Every row belongs to one group in each of 4 separate groupings. Each group adds its own fixed numbers to the row, and there is some noise. The rows also spread widely along 14 directions, which tell nothing about the answers.
(in the rows, 128 means zero)
Known rows, each followed by its group in each grouping:
[137 100 119 208 104 110  90  90 178 154 116 147 123 152 117 125 122 154
 108 111 126 151 140 105 128 121] : M Q556 Q357 (2)
[115 139 163  80 154 172 104 113 158 117 125 182 136 140 102 144 130 158
 122 111 101 166 138 144 202 129] : Q Q532 Q660 (5)
[149 187 191 110 119 123 125 165 124 135 139 123  95 143 125 148  68 103
 183 206 138 181 148  92  72 157] : Q Q166 Q39 (2)
[131 141 142 187 117 186  98 108 121 128  89  89 169 187 167 183 143 108
 107 103 112 101 140 171 108 122] : N Q964 Q357 (4)
[130 109 107 160 113 152 116 121 108 114 143 145 138 113 168 157 142 130
  91 110 136  72 134 143 117 116] : P Q556 Q660 (4)
[ 96 126 126 164  96 137  93 141 184 122 159 166 107 151 114 141 115 148
  96 114 154 110 141  96 116 138] : N Q628 Q39 (0)
[124  64 166 153 121 110 134  54 166 188 127 146 116 115  92 114 155 144
 157 172 166 146 136 124 137 145] : M Q841 Q357 (5)
[124 189  93 215 134 109 117 137 154  79 116 168 102 113 163 149 100  86
  93 123 105 186 143  85  90  94] : P Q532 Q357 (3)
[111 210 166 151 133 117 126 151  90 102 109  94  68 165 147 162 141 111
 169 169  83 152 139 141 109 154] : N Q166 Q660 (1)
[ 77 140 151 142 140 174 117 103 131 122 128 115 123 132 129 177 182 129
 115 137 128 106 140 142 141 112] : P Q628 Q660 (0)
[117 133 134  75 162 124 164 105  61 116 145 133  84 104 158 132 152 113
 184 164 108 136 122 133 178 182] : N Q964 Q357 (3)
[ 87 113 165 186 143 159 143  92 179 126 122 131  98 127 149 132 147  98
 123 124 134 134 115 121 132 104] : N Q841 Q660 (1)
[115 142 110 173 138 159  88  41 191 126  86 179 172 153 133 193 148 106
  92 123 103 166 130 152 147 110] : N Q964 Q660 (1)
[139 139 183 140  94 128 146 144  95 138 116  86  97 160 143  92 101 161
 142 133 122  72 107 127  92 142] : P Q556 Q660 (1)
[111 161 181  86 152 209 100 174 120 111 141 123 152 112 134 172  89  92
 111 125 144 159 175 100 136  89] : P Q964 Q39 (2)
[138  99 144  96 154 177 150 102 168 127 183 150 112 139 143 138  91 167
 138  87 129 106  85  91 189 145] : N Q166 Q39 (5)
[ 86  98 184 148  95 163 154 116 149 166 152 125 113  67 133 160 105 119
 136 160 164 106 117 108  92  99] : M Q556 Q39 (5)
[161 145 113 174 121  97 120 130 105  95 118 132  97 169 114  69 138 169
  92  92 129  94 124 106 125 139] : M Q841 Q357 (1)
[132 154 198 104 166 184 135 178 134 114 179 134  83 127 113 112 154 125
 124 157 182 129 164  99 124 108] : P Q532 Q39 (2)
[134 131 182 175 131 132 140 114 140 126  95 114  95 146 156  66 125 119
 129 125 116 155 125 118 121  97] : P Q556 Q660 (2)
[146 139 144  81  93 127 115 137  88 137 148 158 122 127 101 138 104 193
 129 139 128  95 129 135 130 163] : M Q556 Q357 (3)
[114 149 174 108 107 154 132 177 114 125 141 148  97 113 148 147  81 122
 141 140 119 133 134 128 127 134] : M Q964 Q660 (5)
[ 70 111 178 140 108 159 139 106 131 161 117 126 128  79 146 156 130  64
 160 183 148 138 144 126 114 125] : M Q532 Q357 (2)
[ 98 138 146 158  85 141 103 143 116 129 100 125 124 122 179 159  81  86
 149 132  85 158 141 136 126 137] : M Q556 Q357 (2)
[ 86  98 142 147 125 174 102 114 163 162 159  88 123 144 125 182 107 147
 134 113 139  94 126  81 148 129] : M Q556 Q660 (4)
[123 158 109 108  90 148 106 100 113 108 107 136 153 164 150 132 100 122
 119 132 116  86 112 124 124 166] : M Q628 Q39 (4)
[118 133 197 140  92 148 134  86 172 155  92 144 132 178 130  85 111 121
 144 159 143 106  92 128 102 147] : Q Q166 Q660 (0)
[110 124 144  68 139 143 119  94 137 139 164 152 118 117 101 122 145 121
 145 187 176 118 145  89 146 165] : P Q628 Q39 (4)
[ 85 116 132 123 117 140 100  65 132 104  81 202 141 127 132  73 204  99
  99 128 120 115 128 184 194 146] : P Q841 Q357 (1)
[130 134 187 130 153 183 125  61 182 140  81 160 161 148 138 123 126  75
 139 147 122 189 122 135 152 116] : Q Q964 Q357 (1)
[166 121 205 135  98 147 146 108 160 150 122 173 126 144 142  93 109 113
 148 172 163 128 120 156  80 138] : N Q166 Q39 (1)
[141 144 145 130 136 154 125  75 195 153 164 169 130 102  94 227  86 165
 127 145 121 155 108  99 119 111] : M Q964 Q39 (1)
[153 158 202 168  79 143 126 149 170 143  99 147 112 163 165  88  48  92
 155 163 126 168 123 117  64 133] : M Q556 Q357 (0)
[ 66 121 136 169 159 133  99 136 115 122 119  89 120 101 117 121 149  85
 104 132 167 163 191  52 133  75] : P Q556 Q660 (3)
[132 143 107 156 122 114 161 115 106  85 134 190  84 109 162 105 146 153
  91 103 110  90  93 145 128 122] : N Q964 Q660 (3)
[138  83 137 179 113 155 110 113 134 138 130 112 135 147 164 137 129 148
 113  87 124 100 133 141 133 115] : P Q556 Q39 (2)
[135 128 186 170 177 175 135  32 173 128  68 109 167 154 118 120 162 127
 111 111 116 195 128 131 141  60] : Q Q628 Q39 (0)
[190  93 119 126 123 143 120 134 140 125 169 190 108 141 188 154 100 148
 157 110  95 150 135 172 164 175] : M Q628 Q357 (4)

New rows, each followed by its group in each grouping:
[ 58 114 164 121 121 162 130 121  87 139 120  49 125 149 121  94 168  93
 140 150 182  45 136  88 126 152] : Q Q532 Q39 (4)
[147 105 153 149 177 155 149  91 120 110 123  95 109 167 161  93 158 130
 140 101 128 136 122 128 159 127] : N Q841 Q39 (3)
[148 116 119 170 114  98 145 131 120 122 155 146  93  91 156 154  78 154
 125 115 109 135 125 108  95 118] : N Q556 Q660 (4)
[112 161 121 170 123 110 102 127 163  96 109 172  87 158 121  86 130 125
 100 125 122 154 132  98 142 130] : M Q841 Q660 (5)
[109  99 168 172 113 148 115  85 175 168 130 144 143 101 124 215 112 143
 138 134 113 154 130 147 113 101] : Q Q166 Q660 (4)
[134 161 103  73 108 132 102 143 130 111 169 180 107 146 118 128  77 144
 123 140 142 100 117  70 145 184] : M Q964 Q39 (2)
[ 71 181 175 141 138 151 107 167 133  97 109 109  88 141 126 127 115  96
 121 130 116 169 156  94 132 109] : N Q841 Q660 (2)
[151 150 167 156 143 143 162 115 168 128 151 115  76 153 140 142  78 167
 157 109  88 138  85  96 130 128] : M Q532 Q39 (1)
[138 159 119 136 182 126 144  54 115 116 111  92 134 135 121 168 127 135
 146 139 100 171 119  87 136 120] : Q Q532 Q39 (3)
[149  81 155 162 124 107 151 106 147 152 140 136  98 123 122  74  89 170
 130  96 143 135 112  82 130 112] : M Q964 Q39 (3)
[ 79  91 158 121 157 187 121 129  87 124 127 103 137  92 174 170 161  67
 155 128 122 143 162 148 181 125] : Q Q556 Q357 (1)
[138 104 183  59  79 155 114  57 179 165 109 215 157 140 100  88  97 176
 137 144 121 127  92 165 173 162] : M Q556 Q39 (5)
[177 151 148 135 132  93 170 115 108 110 156 154  59 131 112  67 147 187
 127 148 139  88 100 114 107 152] : P Q841 Q357 (4)
[ 46 194 163 149 127 123 153 109 104 112 107  81  70 133 137 133 156  89
 157 182 115 106 104  91 108 143] : N Q166 Q660 (0)
[101 174 140 111 151 125 137 153  97 101 155 105  89  98 115 165  88 129
 133 128 118 142 135  60 128 121] : N Q964 Q39 (1)
[164 161 115 182 128 158 109 110 166 129 164 154 114 154 164 234 139 123
 129 165 123 123 131 152  81 143] : P Q964 Q39 (4)
[102  88 171 175 100 150 150  84 197 145 123 155  87 156 158  46 130 127
 129 108 135  78  72 123 147 147] : P Q841 Q357 (4)
[140 137 147 179 142 126  93 118 177 136 122 140 102 177 140  98 138  82
 146 168 151 180 163  92 126 148] : P Q556 Q357 (1)
[154 162 132 151 139 131 135 107 188 110 152 169  85 136 149 125  73 145
 126 122 100 166  93  73 131 121] : P Q556 Q39 (2)
[150 159 140 147 150 159  96 113 125 101 108 161 153 122 133 188 149 128
 104 129 101 196 166 166 132  92] : Q Q556 Q39 (5)
[ 88 117 122  89 162 150 159  68 107 105 143 125 110  95 165 147 145 126
 153 116  87 123  97 114 203 142] : P Q628 Q39 (0)
[126 136 105 115 119 165 170  65 132 112 148 164 133 117 193 177 118  92
 143 160 125  63  69 141 113 174] : N Q532 Q39 (1)
[118 109 144 105 130 124 110 129  74 130 125  90 112 148 121 107 136 152
 155 116 115 107 148 125 178 170] : M Q841 Q357 (4)
[101 104 159 149 125 218  81 119 178 135 108 127 188 157 155 169 103 108
  93  75 121 121 148 144 155  91] : P Q532 Q660 (4)
[130 165 154  76 155 133 149 110 128  90 142 223  91  86 131 125 145 119
 140 176 113 186 131 141 152 135] : Q Q628 Q660 (0)
[101 168 151 154 136 179 129  61 142 119  83  96 166 132 122 170 120 142
  83 104 100 107  95 110 121  69] : P Q556 Q660 (1)
[140 163 177  97 168 194 130 129 167 119 161 161 116 121 127 208  89 169
 124 100  83 159 113 129 167  96] : P Q964 Q660 (1)
[124 119 161 221 112 154 136 124 199 145 152 120  94 138 144 148 112 134
 108 126 156 121 121  93  69  91] : P Q628 Q39 (2)
[137 178 110 168 113 130  97 144 153 115 151 136  99 170 129 175 101 146
 116 136 123 125 132  91 100 155] : N Q556 Q357 (2)
[ 85 121 133 134  80 127 134  95 138 150 131 104 112 154 104 123 101 191
 112 110 132  35  76  87 126 156] : N Q556 Q660 (5)
[162 106 126 159 123 111 119  89 140 134 139 143  93 183 132  84 170 163
 131 136 141 104 124 133 136 169] : N Q556 Q39 (2)
[ 76 166 158 106 118 134 143 165 125  97 145 163  64 106 151 123 108 101
 157 154 103 143 116 114 149 159] : Q Q532 Q39 (5)
[177 171 118  90 144 145 121  91 126 115 155 173 141 110 129 200 105 150
 126 166 115 154 127 120 116 134] : P Q556 Q39 (2)
[106 133 151 115 174 136 134 137 102 109 164 139  76  93 131 170 175 126
 160 159 122 186 167 134 161 131] : Q Q628 Q39 (3)
[114 158 139 108 116 122 112  55 174 123  89 174 149 155  86  78 105 135
 103 146 146 156 116  83 130 135] : N Q628 Q39 (3)
[ 98 164 190 147 162 131 140 143 104 106 108  76  80 134 115 119 136 137
 151 114  86 170 142 110 150 104] : Q Q532 Q39 (1)
[ 96 137 111  96 155  99 146  56  98 116 136 161  93  59 136 141 159 118
 162 166  88 160 116 112 188 151] : P Q556 Q357 (4)
[ 83 159 174 133 141 183 108 106 148 137 109  83 129 164 134 214 117 136
 158 120  74 174 134 143 161 132] : N Q628 Q357 (3)
[136  62 170 125 120 163 107 138 141 158 170 157 102 145 143 123 155 151
 151 115 144 106 151 171 173 158] : M Q964 Q39 (4)
[162 158 160 167 119 116 114 120 148 121  83 129 130 171 124  97  64 159
 112 102  98 176 123 102 103 100] : Q Q556 Q660 (3)
[122 184 170 131 164 127 147  88 140 101  95 101 109 124 106 119  84 149
 130 109  74 208 113  73 142  84] : Q Q628 Q39 (4)
[143 156 131  89 161 177 104 122  98  98 127 146 144 164 140 138 150 128
 117 122 130 121 144 135 173 136] : M Q166 Q660 (3)
[126 128 157 126 174 103 160 142 113 108 161 159  60  72 142 116 127 109
 172 157 121 211 155  99 147 122] : Q Q532 Q39 (3)
[ 81 130 102  98 159 160 135 109  85 103 150 134 133  63 145 193 137 108
 125 129 124 136 143 100 173 120] : M Q628 Q357 (3)
[111 177 123 155 111 125 151 112 140  94 136 172  70 127 165 126 129 111
 131 148 100 110  83 122 120 158] : N Q556 Q357 (1)
[ 95 135 155 104 159 186 116 115 116 101 117 111 141 123 145 157 134 116
 119  98 103 144 139 133 185 109] : P Q841 Q39 (5)
[ 66  94 154 190  89 106 150  63 139 157  87 109 102 135 155  72 149  93
 152 152 136  85  92 110 118 141] : M Q166 Q660 (0)
[143 112 183 126 135 156  89 130 160 133  98 155 148 169 127 110 113 125
 139 110 109 204 170 157 170 129] : Q Q532 Q39 (5)
[117 133 188 131 163 149 173 111  98 117 149 102  71 103 152 168 168 135
 171 152 101 143 124 163 133 127] : N Q841 Q39 (0)
[107 102 196 133  87 152 121 213 103 133 148 124  89 131 172  80 105 101
 144 141 164  94 162 131 100 140] : P Q556 Q660 (0)
[110  57 132 125  98 135 127 100 131 150 154 149 128 112 115 116 122 192
 112  85 146  79 118 124 161 131] : M Q628 Q39 (3)
[ 80 105 140 108 115 137 105 104 127 124  99 174 134 142 148  68 156  69
 144 149 144 137 152 141 180 177] : N Q532 Q357 (3)
[142  91 184 171 145 218 127  79 242 154 155 159 130 176 158 170 130 133
 129 115 147 139 102 157 135 116] : N Q841 Q39 (3)
[143 138 161  88 156 172 154  57 131 118 116 141 145 139 125  85 135 138
 118 133 146 120  97 110 148 118] : N Q556 Q39 (3)
[129 163 143 187 168 110 143  90 162 138 142  85  66 144 119 165 138 110
 168 191 137 185 132  63  99 134] : M Q841 Q39 (5)
[142 116 162 125 142 183 122 169 157 125 185 160 108 130 147 202 102 159
 130  99 116 128 142 151 143 127] : N Q532 Q660 (1)
[ 99 132 104 102 132  87 119  53  76 119 102 160 125  88 143 136 168 104
 164 165  79 153 134 150 188 170] : P Q166 Q357 (4)
[ 77 114 184  91  89 169 118 128 132 139  94 143 145 136 152  79  73  87
 138 114 126 120 119 116 164 148] : N Q964 Q357 (2)
[139 128 175 107 152 183 144 126 132 116 150 141  99 174 135  77 185 119
 131 150 179  89 134 135 148 159] : N Q628 Q357 (1)
[135 105 139 180 149 133 101 106 198 134 140 160  92 156 150 151 142 135
 146 120  98 208 153 141 174 134] : P Q628 Q39 (5)
[ 90 132 119 136 103  96 109 117 136 114 119 164 129 101 106 118  68 149
 109  91 105 140 118  67 150 125] : Q Q166 Q357 (0)
[153 176 150 123 155 173 104 121 127  95 102 142 160 149 132 177 114 120
 107 121 104 185 157 150 135 112] : N Q841 Q357 (5)
[156 120 125  79  87 144 112 120 113 137 153 150 145 160 120 126  81 181
 125 114 141  55 101 112 139 178] : M Q166 Q39 (2)
[143  97 109 152 121 151 150  56 101 132 126 133 148 129 170 152 166 129
 122 129 133  58  96 159 121 140] : M Q964 Q39 (0)
[ 87 123 115 173 125 116  86  43 157 127  71 157 149 138 120 134 171  94
 120 141 106 168 140 141 161 141] : Q Q841 Q357 (4)
[114 132 196 118 114 186  87 164 159 138 151 173 122 145  90 141 158 172
  94 123 152 102 169 171 137 111] : P Q532 Q660 (4)
[151 145 167 146 126 121 164  96 132 122 106 129  90 140 135  82 105 172
 130 113  96 140  95 117 128 109] : M Q628 Q660 (2)
[ 90 163 147 146 100 135 110 157  76  88  87 125 131 118 143 136 117 115
 100 105 102 132 152 153 116 114] : N Q841 Q357 (3)
[105 113 132 110 101 133  83 148  90 122 100 115 168 144 137 149  82 121
 128 109 115 138 170 123 139 145] : Q Q628 Q660 (0)
[ 97 191 149  89 146 155 129 117 104  92 106 150 123  72 165 164  93  51
 150 178  93 210 142 103 137 109] : M Q556 Q39 (2)
[131 106 146 175 152 158 113 140 154 152 159  77 121 180 125 158 116 131
 131 128 182 114 161  73  99 129] : N Q532 Q660 (3)
[123 131 113 150 148  74 161 112  56  80 112 123  76  87 170  69 152 118
 141 112  79 142 133 124 158 126] : P Q532 Q39 (4)
[122 138 163 113  99 174 107 113 134 126  86 134 180 150 119 110  80 123
  98 106 136 115 131 113 128 116] : M Q628 Q357 (1)
[116 177 185 119 148 151 131 158 119 100 139 132  59 149 143 117 158 123
 149 159 110 138 137 146 140 143] : P Q841 Q660 (4)
[112 149 164 130 127 127 130 107 164 143 135 133 118 122  80 126  88 118
 130 171 172 137 123  49  94 136] : Q Q841 Q357 (1)
[124 129 180 108 142 192  84 120 149 114  85 140 172 183 134  97 121  90
 116 107 134 161 161 145 173 132] : N Q841 Q357 (1)
[104  81 141 145  67  93 115  93 165 167 121 158 117 143 121  91  77 156
 144 131 130 103  99  99 124 172] : Q Q556 Q660 (0)
[ 96 116 159 129 150 148 157  70 159 128 126 156 100 112 145  67 163  84
 131 169 163 127 116  97 142 123] : P Q628 Q660 (4)
[ 90 127 160 130  82  94 159 166 113 129 156 176  35  94 168 104 107 104
 173 171 119 108 111 137 115 181] : N Q964 Q660 (1)
[ 81 103 104 126  94 152 126  70 133 141 126 113 157 147 130 153 119 136
 107 120 153  29  92  99 126 163] : N Q628 Q660 (1)
[141 115 154 119 129 196  80 124 156 135 122 136 173 193 127 132 125 121
 105 120 165 102 148 125 138 138] : Q Q556 Q660 (1)
[ 99 126 155 128 134 157  89 151  86 133 126 121 118 131 142 188 189 101
 153 169 124 144 198 183 149 146] : M Q532 Q660 (2)
[107 125 194 120 165 184 186 157 118 134 213 123  61  54 142 213 147 152
 161 145 126 105 120 136 136 111] : P Q532 Q357 (1)
[ 87 142 181  66 111 171 157 120  95 135 121 110 139 118 107  75  99 121
 128 149 175  61 105  75 126 138] : M Q532 Q357 (3)
[ 95 131 144 111  92 102 163  87 126 137 128 166 108  78 114 103  94 126
 138 165 139 106  99  90 110 150] : N Q532 Q357 (2)
[128 151 177 145 164 165 124 113 118 149 147  85 119 127 126 239 154 127
 175 172 115 162 154 141 119 129] : Q Q166 Q357 (4)
[157 140 114 154 134 101 106  68 134 118 107 192 134 145 113 124 166 151
 113 136 117 167 143 153 145 138] : N Q166 Q357 (3)
[165 136 138 128 132 135 136 131 105 102 137 119 105 170 160  93 114 127
 136 125 136 104 125 120 117 160] : N Q841 Q39 (4)
[151 166 147 107 145 178 150 140  85  86 139 149 101 135 166 169 164 159
 123 124  91 109 122 193 151 129] : M Q628 Q660 (5)
[134 127 140 158 166 178 109  39 162 155 127  72 153 171 105 228 160 169
 132 128 116 132 120 125 145 117] : M Q841 Q39 (2)
[ 87 174 159 114 138 130 135 105 101 112 107 151  86 111 161 150 176  84
 179 186  78 171 130 168 172 162] : P Q166 Q357 (5)
[135 164 202 143 119 140 110 121 184 140 109 147 124 152  85  88  96 115
 121 173 171 173 144  79  79 107] : Q Q556 Q39 (1)
[ 98 125 144 108 130 152 126  74 111 114  94 127 146 119 127 108 127 170
  98  75  81 108 101 128 191  97] : P Q556 Q660 (2)
[ 91 156  99 131 113 152 149  85 167 117 179 128 103 135 122 176 106 174
 104 122 138  35  57  54 115 149] : P Q628 Q39 (0)
[ 87 167 167 114 105 107 101 148  74 100  80 120  87 153 138  82 146 109
 161 146  78 154 146 157 162 167] : Q Q556 Q39 (1)
[165 180 160 121 150 135 157  54 145 115 117 151  97 133 124 160 128 183
 145 140  60 167  79 154 145 125] : M Q841 Q39 (2)
